The rows are grouped in 4 different ways at once. Each group adds its own fixed numbers to the row, and there is some noise. The rows also spread widely along 16 directions, which tell nothing about the answers.
Some rows, each with its group in each grouping after it:
[  6   6 -12   1  -5   0  17   3 -18  -5   9 -13  -4  -7   0  12  -3  18
 -12   5  -4   0   8   9  -3   4  -2  42  14  -2   3  -5 -24  -6] : z_303 Rifaz z_885 S
[-15  12   3   8  40  11   0  10   3  -4  21  21   2  16 -21  -6 -11  -3
  17   4 -11   2  -4   6   9  -2   8  19 -28  -6  12  -4  31   0] : z_726 karev z_885 A
[ -9   1  20   6  -2  -2 -15  27   8 -11 -12   2 -18  22  -1   9  -1   5
  -4  10   5   7   6 -10 -27  -8 -16 -24 -10 -11   4  22 -21  -9] : z_380 Rifaz z_337 A
[-12  27  13   0   7   8 -18 -13  -7  21  11 -11  13  -4  11  13  -9  -2
   5  -3  -2   5  14  -2  -2   8   0  40  -2  -6  -8   4 -20   6] : z_303 rateb z_961 S
[  5  -1 -12 -12   3  12   8  -1  16  -6 -16 -12  -9  13  -4 -12  -4 -14
  17  -9  -2   7   3  -2 -34 -21 -18 -24 -16  -2 -16   9  16   6] : z_726 karev z_662 P
[ -1   6  -2 -12 -10  -1  11   7 -24  -4   4  13   5 -30  -5  -3  -8   9
 -11  15   6   6  21 -10  -9  -3  -7  -6  -2  -3   5  -7  -1   3] : z_380 rateb z_662 T
[ -8 -13   3   4 -18   6 -22  -6  -2  22  10   4  12 -25  -2   1 -15  -5
   6  14  -1   8  -1  -2  14  -6   5  -2  26   2 -15 -34   8  19] : z_726 Rifaz z_961 T
[  2  15   6   7 -11 -24  12   8  -3   3  -2 -13   2 -21 -11 -23  -7  -2
 -37  14  -8   7  -5  -5  -2  24  -2  24   4  -3   1   3 -24  -2] : z_303 karev z_337 P
[-11 -11 -22   0 -10  -8  15  -4 -20 -25  -2   2  11  -8 -28   9  -3  18
 -29  18   2  12  13   3 -11   1  -8 -12  20 -15   0 -23  23   1] : z_303 karev z_662 M
[-20  -9  13  14   3  10   1  15   3  -1   1  26   3  19 -13  14   4  11
  10  26   9   2  -1  12   6 -18  -5 -11  -3   2  13 -12  15  10] : z_380 karev z_662 M
[ -2  10  14   8  16   2 -11  -6  13  -1   3 -18 -11  19   8   4  -8 -18
  13  -5 -14  -6 -13   1   9   4  11  14  -5 -21 -15  -2 -12  -6] : z_303 karev z_885 S
[ 10  -4  -6 -12  14  -8   4 -41  10 -11 -14 -15   5   6  10  -4  -9 -29
  -6   1 -22 -10  -5  -6  12   7  12 -40   0 -18 -19   3  20  -6] : z_726 karev z_961 P
[ -9  19  22   4  25   9  12  19 -15 -13  14  24   1   0 -12  13   0  -3
  15   2   3  -8   3  -5 -20   0  -3 -11 -39 -11   8   1 -11  13] : z_303 rateb z_662 P
[ 20   1 -32 -10  -3   9   1   9  -5  -5   3  -9   0   2 -29   2  11   9
  -2 -31  10   4 -15  -8 -31   2 -20   7 -11  13   2   1 -18   6] : z_380 Rifaz z_662 S
[  4  12 -10 -13  -9  16  11 -13   7  -6  -6 -10  10 -14   4 -21   9 -19
  11  -7  20   7  14  -1 -23 -11 -10 -23 -14   3 -18  -6  -4  12] : z_726 rateb z_337 P
[ -4   8  -4   4  -3  -1  -3  -4   3  -6   4 -18  -7   8  19   5  -1   8
 -10  10  -1   1  13   7  19   5  13  31  24  -5   4   6 -14 -21] : z_303 karev z_337 P
[-11   6  -4   0 -15  -1  16   2   0  11 -14  -6   5  -3   0 -11   0  -3
   9   2   7  11 -12  24 -21 -11  -6  27   8   9 -26 -13  10  26] : z_726 karev z_337 S
[ 19  23   6 -25   6   0  -2   0 -11   8   1  -9 -20 -13  18   5  -2   2
  18 -16   0  -6  12 -14   0  -2   1  18 -19  -3  12  14 -24  -9] : z_380 rateb z_885 S
[  4  -2   1  -7  -4   2   1   8 -23 -24  13  20   8   1  18   3 -20   3
 -41   9  -2 -20 -13  -6  10  15   6  20   6   0 -12  20 -32 -24] : z_726 rateb z_337 P
[-16  26  13  15  15  17  -1   1   9  -4  19  12   9  12  -6   9  19  17
   7  20  23   3  21   7  23   0   6  17 -21   0  38  -5 -16 -11] : z_726 Rifaz z_337 S
[  4   7   9  -2   7 -14  -5   6  -5   5   6   1  -9 -12  12  -1  -7   8
  -8  12 -10  -4  14 -14  29   8  11   2   7   1  27  10 -10 -16] : z_303 Rifaz z_662 M
[  7   6 -15   7   4 -10  17  21  -8   0  -1  -6 -11   7 -19  14  11  32
 -14   2  -2   7  12   3 -19   3 -17  18   0  14  34  20  -9  -5] : z_726 Rifaz z_662 P
[ -7  10   9  -1  -9  -3  14 -28   3   4 -20 -18  19   7  24  -6  -5 -16
 -20  17  -3  -3   8  15  -6   1  -2  10  12  -4 -29  13 -15   5] : z_303 Rifaz z_337 A
[  8  -8 -13   0  -5  -1 -10 -13   2  20   5   1  16 -12  11  15  18   6
   7  -7  12  -3   1  -1  34   2  11 -14  22  31  22  -3  -4   8] : z_303 Rifaz z_662 S
[-23   6   5 -19  -8   4 -20  -5 -24  -1  -7  23  17 -12   0  31  -9  20
  -8  15  18  12  33 -11 -18 -12 -17 -20  -1 -11   6   3  15   2] : z_303 karev z_662 S
[ -8  -7   7  -9   7  -9 -27   4  14 -12 -29   2 -19  33   0   3 -14  -7
  -3  -4  -5   3 -13 -11 -20 -11  -9 -42  -7 -21 -13  20  24 -10] : z_726 Rifaz z_662 T
[  2 -25 -21  19  -3   7  22  13  -5 -19  13   9   5   4 -23  11  15  10
   1   5   4  -2 -15  13   3  -6   2 -16  15  13   4 -27   3  12] : z_726 Rifaz z_662 S
[ -8  -2   2  -1   4  -5  27 -25 -25 -24  -4  23  29  -3 -25  21   3   7
 -32  29   5 -10   0   8   5  11  -3 -20  -7 -17   4 -23   7  11] : z_303 Rifaz z_337 M
[-17   3 -12   5   2  -6   1  -3 -10 -25   4 -10   9 -13 -13   3   1  -5
 -11   6   3  17  19   0 -24   9   0 -24   8 -20 -16  -8  10   4] : z_380 karev z_337 P
[  1   8  10  -7 -15   6  -4 -10  -4   6 -10  -3   7  16  -3  15   5   3
  -2  -2  13 -11 -29  15   6  -4   2  28   8  -5 -11 -28 -11  11] : z_303 karev z_662 A
[ -4   0  27  -3   2 -12 -19   9   6  36 -22   2 -12   1  18  15 -11   0
  15   8 -13   5  14 -13  -9 -12 -14 -16  -3  11  12  35  -5  12] : z_303 Rifaz z_337 A
[  2  -5  23   0 -13  -3 -22   0   1  -8   4   8   8  -9   2   1  -8 -10
 -28  18   6  -7  -2 -28  16  11   0 -41  -3 -14   3  -2 -31 -13] : z_303 rateb z_662 P
[ -7  -7   1   6 -10  -6  15   1   1 -30  -2  12   7  11 -15 -12   5  -4
 -24  16  17  -5 -30  18  16   2  14 -12   7 -13 -10 -36  11  -2] : z_303 rateb z_885 P
[-10  24  10 -12  -2   8  -2   5  -4  -5  -2  12  11  -6  34 -16 -10  -2
 -18  13  14  -4  23  -7  -1  -4  -2   8  -9   6  -2  34 -19 -18] : z_303 karev z_662 T
[  3  -8 -14   5  -9  19 -12   7  12 -22  17  -8  -5  -6   2 -19 -10   1
 -14  15   5   8  25 -19   8  -7  -2 -21   9  -8   3  -2 -13 -30] : z_726 Rifaz z_662 T
[-24  14   1   9  31  11   2  -8  -5  -7  23  19  20  -7   8 -10 -20  -3
 -10  31 -12   8  45  -5  10   4   4   5 -12  -6   6  29  12 -16] : z_380 Rifaz z_337 T

New rows. What belongs after each?
[ 15 -18   7  -4  -5  24 -22  20  -1   5  13  31   5   9  -7  19   2   5
   8  -9  16 -18 -25 -17  10 -12  -9 -20 -12  24  16  -4 -30   6] : z_303 Rifaz z_662 A
[-18   7  -5   9  -5   5 -28  15  -5  10  17   6  13  -4   0   1  -6   7
  -5  -8  13   7  -9   5   4   4   6  28  22  11  -8  -7  -5   7] : z_303 Rifaz z_662 T
[ 15  -4  13   8   2 -17  15   5   6   5  -6  -8  -8 -11 -21 -15 -10 -12
 -15  18 -24  -2 -10 -15  -3  11  -7 -23 -13 -10   5  -1 -11   4] : z_726 Rifaz z_662 P
[ 22   5   0  -3  16 -18  13 -14 -13  20  -6 -15 -13  -2 -14  29   3   9
  12  -9 -27  -6  -8  -1   4  11   1  20  -1  -2  19  -6  -6  15] : z_303 Rifaz z_961 S
[  0   9  -3 -24 -46  -6 -34   1   0   9 -21  -6   1  -2  -7   1   4  18
 -23  -9  35  12 -22  -3  -8  -2 -12  15  16   0  -5 -23 -11   0] : z_726 karev z_961 S
[  3   3   2  -7  12   1  -3 -22   4  16 -12 -18   3  13  19  -2 -20 -23
   2 -11 -23  -7  -6   0  -7  -1  -5  13   0  -4 -28  24  -2   6] : z_303 rateb z_885 M
[  7  15  -1  -4  17   5  15  -8  -4 -23  -2  -6 -11  26  -1   1   2  -8
   2 -10  -3 -15 -17   9   1   2  10  16 -10 -19  -7  -6  -3  -8] : z_303 rateb z_662 T
[-25   9  16  20  10 -13  -5   9   0  13   2  14   8  16   6  16   9  11
   1  13   5  -1 -13  21  28   6  18  23  13   9  14  -1   9   8] : z_303 karev z_662 S
[  0  -1  -3   9 -19  25 -36  20  15  10  19 -11  -2   5   8   2  -1   7
   6  -7  18   5   0  -8   0  -9  -7  16  16  14   0  -1 -36  -8] : z_726 Rifaz z_662 P
[  8   8  -3  -3   1 -17  12  20 -23   2  14  18   2 -29   4  -2   6  16
 -14   1   5  -4   4  -9  24  15  13  10   5  23  31   7 -13  -4] : z_303 rateb z_662 S
[-14  25   4 -11  15   4   7 -13 -14   1  -7   0   2   2  -4  28  10  11
  26  -2  11   8  23  13 -22 -11  -5   8 -13 -14   5 -11  14  18] : z_303 Rifaz z_961 S
[-24   5   5   7   4   5 -10   6   6 -19   2   3   1   1   5   3  12  -4
  16   4  24   9  16   7  -3 -13   7 -36   5 -11  -2 -16  11   6] : z_303 Rifaz z_885 M
[-11  13   6  16   3   3  -6  13  19  19  11  -9  10 -15  -9 -30  -1 -13
   6   5   3  18   9  -2   0   0  -1   7  -6  11   3  -3  -2  12] : z_303 karev z_885 A
[ -3  21  -1  -5  12   1 -19   4   5  -1  16  -7   0  -8  19 -20 -13  -9
  -5  -7  -1   1   7  -9  10   8  11  17  -4   0  -3  20 -11 -19] : z_726 Rifaz z_885 P
[  7 -12 -15  10   6  14  -1 -10  10 -20  19 -20  -2   2  -2 -16 -19 -15
 -13  14 -23   5  13 -16   9   9   3   1   5 -17 -16   4 -17 -26] : z_380 karev z_337 S
[ -5  17   6 -16 -21  -8 -34 -13   3  14 -19  -9  11  -4  10   8   9   5
 -17  -9  26   5   1  -9  -5   5  -9 -11   8   3   2   5 -16   3] : z_726 Rifaz z_961 M
[-32   9  -2   9  11  -4 -18  15  -5  -9  12  18  22  -6   7 -13 -11  -6
 -18   2   6  11   6  -3   0   9   7  -4   8   5 -12  18  12   0] : z_303 karev z_662 M
[  4 -19 -14 -12 -11   4   2   4   4 -11 -10  19   0  22  -6 -13  -8   2
 -15   4  10  -3 -32  14   8 -14  -2   1   7   8 -13 -10  24  -6] : z_380 rateb z_885 P
[ -9 -16  13  -4  -7   9 -10 -14 -12   3  -5   8   2  19  23  40 -15  14
  -1  30  -9 -11  13   7  19 -17   2   2  25 -10  -2  -1   7 -10] : z_726 karev z_662 A
[-25  14  17  24  23  -2 -13   9   4  -3  11 -17 -11   5  17   2 -21 -17
  15   8 -24   8  20   1 -14   4  10   7   7 -25 -24  17  -5  -1] : z_726 Rifaz z_337 T
[-13  13   1   8   8 -13  10 -16   4   0  -8 -36  -5  -2  23 -11 -12 -21
   4  10 -23  12  19  12 -10   6  11  14  18 -20 -35  12   1   0] : z_380 Rifaz z_337 S
[-19 -17  -2  15  11  16 -21   8  -4  -7  14  22  19  11  -3  14 -17  -9
  -2   2  -6   0  -7  -4 -15  -3  -6 -23   4   1 -25   7   5  12] : z_726 Rifaz z_961 T
[-14 -22  -2  26   8  -6   6  -8   0 -17   5  -5   3   3  -4  22  12  -8
   9  10  -6   1   6   8  16   3  16 -45  29  -9  -3 -22  13  13] : z_303 rateb z_337 M
[ 15  13   8  12  38   8   5  -9  -2   1  20   8   7  10 -12  28  22  -2
  18  -7  -4 -22  -3  -8  23  16   9 -17 -29   5  38   5 -24   5] : z_380 Rifaz z_662 T
[  6   0 -29 -17   5  -5  -1   2   7   4  -5   0  -8   7  -8 -26 -15  14
 -13   3  -7  15   7  -1   6  -8  -5  21   6  11  13  18  36 -22] : z_380 Rifaz z_662 P
[ 12  18   8 -13  -1 -11  18 -11  -3   8 -17 -10   5  -3   6 -15  -4 -18
 -12  -6  -7 -10 -18   2 -14   8  -3   8 -16  -1 -18  10 -13  10] : z_726 rateb z_662 P
[ -7  21   5  16  20   6  22 -18   0  -6   7  -9  17   5   9  11  26 -12
  15   4   8 -11  11  19   8   5  15  -7  -5   0   1  -5 -12  14] : z_380 Rifaz z_662 T
[ -6  -5 -11   0 -20   6  21  17 -20 -14   8  14   7 -17  18  -7   1   9
 -11  17  17  -1   7  19   0 -11   6  14  27  15 -14 -12  -9   5] : z_380 Rifaz z_961 T
[ -3  -7  -2  -3 -24 -21  -4  10 -13  23 -16  -1   9 -17 -13   6 -12  13
 -31   8  -2  11  -9   1 -22   4 -21  13  18  10  -6   5  -1  17] : z_303 karev z_885 P
[  1 -10  -9  -5 -19  13 -34  -3   8   8   1  -7   3  11  -3   4 -10   5
  -8  -4   9   6 -12  -7   5  -6  -7  10  18   2  -9  -8 -10  -8] : z_303 Rifaz z_662 S
[ 10   9   0 -24   6 -29   8  -6  -7  14 -35  -5 -12  -7  30 -10 -13 -17
   1 -18 -18  -7 -11  -1 -12   1   1  -1   3  11 -17  39  12  10] : z_303 karev z_337 T
[  1  11  -6 -14  13  12 -16   4  14  16  -6   2 -10  10  11   9  13  10
  33 -11  18   9  27  -4  -7 -24 -12 -15 -17  19  28  27  10  -2] : z_380 Rifaz z_885 P
[-27  17  18  -2  11  -9 -17  10 -11   2  -8  10  10  10  17  11  -7  -6
  -3  -2   3   2   2   6 -22   0   0  -1  -2  -4 -19  26   2   8] : z_380 Rifaz z_662 A
[  5  16  11  -2   9 -23   6  11   4  23 -10   0  -1 -19  11 -20   1  -9
  -1  -1  -8   4   5 -12   2   8  -1  -9 -14  19  16  31  -8   8] : z_303 Rifaz z_662 S
[ -4  15  -3 -10  -8  18   3 -11   8 -14   6   9  12  -1   0 -17  12  11
  -8  23  31   3  23   1  24 -12   5  -5  -8  -1  23 -18   5 -21] : z_726 Rifaz z_662 A
[  6 -11   0   0   5 -16 -13   4  -2 -10   0 -10 -18   3  -8  -2 -28   1
 -25  10 -31   2  -3 -20   5  12   0   0  13 -24  -3   5  -3 -20] : z_303 Rifaz z_961 M
[  2  -9 -28 -15  -4  -2  -6 -17 -10  -5  -5  -4   6  -3 -13   2 -18  20
 -32  14 -10  13  28 -15   1   0 -15   2  16  -6  12  12  18 -22] : z_303 Rifaz z_662 M
[-10   9  -4  -5  -3 -12   3  -5 -17 -22   1  -2   9 -12  16  -3  -4 -10
 -16  -4   5  -5 -12  10   4  11  19   2  15 -12 -28 -10   1  -1] : z_726 karev z_885 S
[  5  23   0  -4 -18   2 -21  22  14   0   5 -19 -20  -8  10 -29   0   8
  -6  -6  20  10   7 -11   7   0   5  27   9   0  11  -3 -30 -23] : z_303 Rifaz z_662 T
[  7   8  13 -25  -8 -12 -15  -2 -15  21 -16   1  -6 -10  31  14 -14   7
  -3   1  -6  -7  11 -13   7  -5  -1   8   9   7   7  25 -10  -6] : z_303 karev z_662 A
[  2  15  17   1  16 -10  14 -14 -15  -3  -5  -6   4  -2   4  27   5  -8
   1   0 -12 -12   0  -1  -8  13   4  -5 -13 -16  -3   3 -20  12] : z_303 karev z_961 S
[ 10   3  -5   0  10 -12  25 -20   5   1 -12  -3   2  12  -4  -1  12   3
 -11  10  -7  -4  -2   8  24   9   6   6  -4   7  21   8   6  -5] : z_303 rateb z_337 S
[-11  30  11   2  21 -26  -1 -10  10  14 -17 -16  -2 -13  -6 -10   8 -12
  12  -3  -3  14  17  -3  -5   9   4 -20 -16 -12  15   7  24  13] : z_303 karev z_885 T
[ -4  -6  -2   3  13  -5   3 -28   0   4  -4  12  15  10 -20  24  12  16
 -11  26   1  -2  14   3  35   2   1 -20  -3  -2  40  -9  25  -3] : z_380 karev z_885 M
[ 17  -1   9 -27   5  12   9 -14 -16 -13  -9  12  -9  14  14  22  -8  -7
  16  -7  -3 -28 -21   2   3 -11   3   4 -13 -12 -15  -8 -13   2] : z_380 karev z_337 M
[  8 -12 -16   8   6  -3  25 -17  -4   2   2 -13  16  -7 -15 -10 -13 -16
 -16  10 -30   1  -7   1  -3  11  -3   4   5  -1 -23   1   2  10] : z_380 karev z_662 S
